There are 4 ways to turn a row about zero (a turn may also mirror it). The second row of each pair is the first, turned, with some noise. The first 36 pairs use one turn. New pairs use 2 turns, one after the other, and a turn may come again.
Some pairs, each with its turns in order after it:
147 -94 121 13 316 -232 5 476
471 -295 -114 82 -83 111 30 -245 | kofel

177 -187 112 14 27 23 -2 49
65 -114 -186 65 -159 19 92 49 | kofel

84 -587 16 128 -221 -584 -31 153
245 -642 -259 76 275 127 -290 -268 | renin

-458 -154 -466 -243 258 -442 -635 9
-373 254 477 -432 250 -144 -384 617 | feb

-26 150 -234 194 256 -131 43 362
0 342 38 116 195 403 5 53 | sav

30 -75 106 116 456 -18 -381 -55
312 -185 95 -5 273 176 -308 167 | sav

286 -56 -195 24 94 162 31 -64
-1 59 -193 -201 -126 139 -213 17 | sav

-294 635 235 10 -248 284 -88 -9
-72 122 8 -55 674 -335 -268 185 | kofel

134 -220 -184 -3 -204 -497 127 424
-95 398 -355 32 287 -20 432 207 | sav

-168 155 286 -84 -251 330 320 435
-16 420 405 120 -249 -272 175 -231 | sav

371 543 -111 -51 -221 58 5 -280
498 331 145 -114 -182 48 355 -210 | feb

-64 51 -28 -88 -122 399 -138 -345
357 17 -249 -269 -42 -193 -66 15 | feb

91 -34 -153 -371 -366 -143 21 -466
-50 107 -22 509 416 37 225 -137 | renin

-82 549 -635 -255 -7 -274 115 67
-332 116 -450 541 -109 442 -6 -194 | sav

-588 34 -64 -117 505 25 41 42
-285 93 -42 -161 -108 365 -208 604 | renin

-24 194 -162 29 138 -45 -7 -252
214 211 59 80 86 -116 97 203 | feb

141 -197 -118 -94 18 -50 -233 107
160 21 38 67 -109 126 285 62 | kofel

160 -284 -119 79 -57 -75 38 -211
172 -261 84 28 -120 106 -36 232 | feb

328 -323 -213 -54 -77 119 122 226
102 -317 48 -15 69 455 -128 -83 | feb

19 -157 -363 145 -83 388 -88 -249
480 -238 -51 -215 212 -76 -163 119 | feb

-15 102 -162 59 10 -356 353 344
130 -285 -78 -243 -129 439 191 -78 | renin

69 -106 376 -94 -95 -163 579 -111
-162 -205 -296 315 -347 180 395 36 | feb

-89 542 -17 -43 120 -635 327 -635
-137 -600 -285 177 86 479 406 -552 | sav

-122 303 24 6 -427 168 -66 -10
-207 239 8 95 414 -211 49 80 | kofel

-232 449 63 87 -20 -140 325 195
-219 182 -16 151 232 -151 482 -156 | feb

635 -391 -449 -402 91 -113 60 253
298 222 -67 -232 434 373 -208 -683 | renin

-164 156 166 -452 -525 -54 -124 234
-130 101 -105 489 -58 -582 141 -138 | sav

30 433 -122 -75 385 -20 -49 -5
20 286 49 -306 90 101 262 267 | renin

-87 -231 -146 -635 102 620 160 -29
263 59 -34 104 -807 -148 -227 280 | sav

-53 350 -96 213 64 11 24 -591
-251 291 90 -555 75 -65 -198 107 | kofel

-155 -187 47 320 635 99 125 131
-324 -118 68 -553 -83 54 -321 205 | renin

-322 188 -145 24 -156 132 22 19
-166 78 275 49 250 -179 -81 -18 | kofel

-212 -56 298 139 213 383 -9 221
120 -368 2 97 -18 -357 -217 178 | kofel

45 -2 -119 -383 389 118 11 15
-82 382 183 -143 198 314 -144 79 | renin

-19 -7 421 100 109 287 14 158
-43 -50 331 -128 -314 -182 -194 36 | renin

229 -635 -37 -287 -50 -112 352 50
-233 -205 -203 387 -545 356 84 -160 | kofel

New pairs, each followed by its turns in order:
-123 -149 284 -250 -205 -233 -201 -100
301 -116 -217 -155 -222 -283 162 -46 | renin kofel

-182 153 -164 114 395 302 -386 33
522 234 -100 -10 146 -272 266 -57 | kofel sav

9 -509 11 172 -202 33 218 382
139 296 -25 406 -66 60 307 -372 | sav sav

45 24 -95 -250 -218 236 169 -72
-191 -164 200 -73 -33 103 -56 -240 | renin sav

-153 -75 116 -19 -195 45 201 -138
-61 -265 70 -45 88 154 140 160 | feb feb

408 -635 20 138 35 262 289 111
499 342 236 195 -47 446 196 -175 | sav renin

-273 21 135 38 188 -151 -435 -24
320 81 252 -259 273 114 -92 197 | sav sav

-293 -46 -349 40 -583 -107 119 -33
-167 -377 432 88 121 250 194 -312 | kofel sav

-275 24 69 69 15 -1 348 -165
-119 102 54 -200 -133 -322 -133 110 | kofel feb

347 144 -106 -76 -130 -260 -29 -154
208 15 99 -98 204 63 -1 384 | sav feb

-6 -401 602 97 -149 274 -44 45
-53 -112 -639 369 272 -145 -129 -94 | feb renin

-97 67 -18 -49 -81 18 107 -15
-47 4 -29 -26 10 -61 -28 179 | kofel renin

-193 -460 175 454 118 -27 -34 -43
156 9 443 -60 -108 314 -366 8 | sav renin

-78 65 40 -98 93 -40 33 525
224 -230 43 311 -142 84 -267 114 | kofel feb

-80 -71 93 72 -223 342 27 31
37 -310 -185 -83 -41 148 -49 154 | kofel renin

153 50 -66 9 25 -108 53 -243
4 128 -151 -205 90 28 97 12 | kofel feb

76 280 -95 635 -63 414 -11 -23
258 -304 -310 -459 333 297 -2 -104 | feb sav

-615 22 20 23 122 172 310 -211
-324 236 514 267 -12 -128 102 232 | renin sav

-334 -59 -34 -25 635 129 120 -57
214 343 29 152 -379 207 -253 358 | renin renin

-82 -29 -213 255 -289 147 -540 281
-32 300 59 -180 127 212 556 -296 | renin kofel

40 -36 98 -7 -90 -188 -232 -7
-29 -89 24 123 76 -262 73 -65 | feb sav

-154 -135 132 -119 -69 -143 -70 -259
192 109 -83 -24 -234 -151 191 88 | kofel renin

177 -225 -3 74 -27 -635 -223 174
228 -83 65 135 -34 521 -432 202 | renin feb

-78 -307 -414 -214 -28 -112 437 112
-72 -625 135 228 -228 -96 -61 66 | feb kofel

325 161 -459 -158 189 112 177 -104
195 -90 177 40 -538 -127 143 172 | kofel sav

59 134 -208 93 -241 -102 -101 -232
-42 110 397 91 -144 -16 -57 87 | sav kofel

-230 -55 154 -156 -198 -381 78 -31
306 207 148 45 28 -355 -52 -138 | kofel feb

-327 -81 -88 -374 46 17 226 210
-165 -137 28 -18 -129 -413 -304 115 | kofel renin

206 -43 35 -575 17 -298 -344 28
-118 4 1 357 569 -74 -48 329 | feb kofel

272 224 -65 181 -209 -24 483 313
239 336 -219 -109 2 -175 479 116 | sav feb

143 -62 232 173 -31 -54 132 79
-169 -184 -117 115 -23 -209 17 -48 | feb renin

-17 -249 -341 615 -150 -91 53 308
-365 535 -386 -71 403 -34 78 -126 | sav feb

290 -11 281 -21 158 274 -50 -23
411 -9 216 -146 17 -135 -67 -26 | feb feb

635 592 -320 205 442 -184 -33 -25
-409 -417 27 132 -106 802 -90 398 | kofel kofel

207 346 -22 199 -81 538 -181 -292
172 163 -66 454 284 -328 -210 345 | sav renin

-464 -160 -204 635 -12 -152 -503 14
-162 258 262 264 -674 98 481 -258 | kofel feb

-442 -266 -36 -363 124 -110 -212 12
42 181 63 603 -43 -72 0 290 | feb sav

84 111 -97 -88 -612 98 -41 127
-47 61 -3 417 381 -230 232 201 | kofel feb

339 -75 386 71 -4 -400 -433 -126
418 208 279 -168 216 387 245 -256 | kofel feb

109 -3 635 -57 -635 -595 79 336
-115 -51 -748 -16 -761 -198 303 -46 | renin kofel

92 487 24 76 80 -635 -132 348
329 -302 -347 -270 -220 304 -434 -310 | kofel sav

-14 54 -9 -39 13 -91 -44 -87
-37 24 29 127 72 64 -37 -12 | renin feb

16 101 141 635 389 -50 -134 -121
-47 7 529 416 -211 -332 -132 -111 | feb feb

143 -23 195 -26 254 274 -78 113
-193 246 0 -145 -296 -49 3 -98 | renin feb

76 -32 -317 -5 76 -8 148 -197
-190 25 20 221 71 26 -245 142 | kofel kofel

-98 -154 122 29 137 10 -206 307
348 178 -90 68 92 -125 -115 -80 | renin renin

-365 -197 -521 -56 -276 -64 -532 -458
711 -15 365 52 133 469 -304 -65 | feb renin

-370 -50 -14 -216 124 59 -50 -635
-35 -291 -202 241 -56 -80 -557 -329 | sav renin

-134 510 -293 299 -64 -45 -152 409
-31 -260 558 116 106 255 -325 -171 | sav sav

-168 349 -635 -110 -27 -20 -243 -49
-282 413 -143 182 -277 472 -136 -182 | renin sav

97 -172 -8 119 -87 -168 -305 235
163 182 -94 145 -74 -83 -144 306 | feb kofel

-186 -392 69 162 17 161 12 -213
293 -253 -180 280 -200 -14 66 17 | kofel renin

374 -41 298 -10 -635 -228 354 1
-759 115 -267 296 -287 -102 -66 -46 | feb kofel

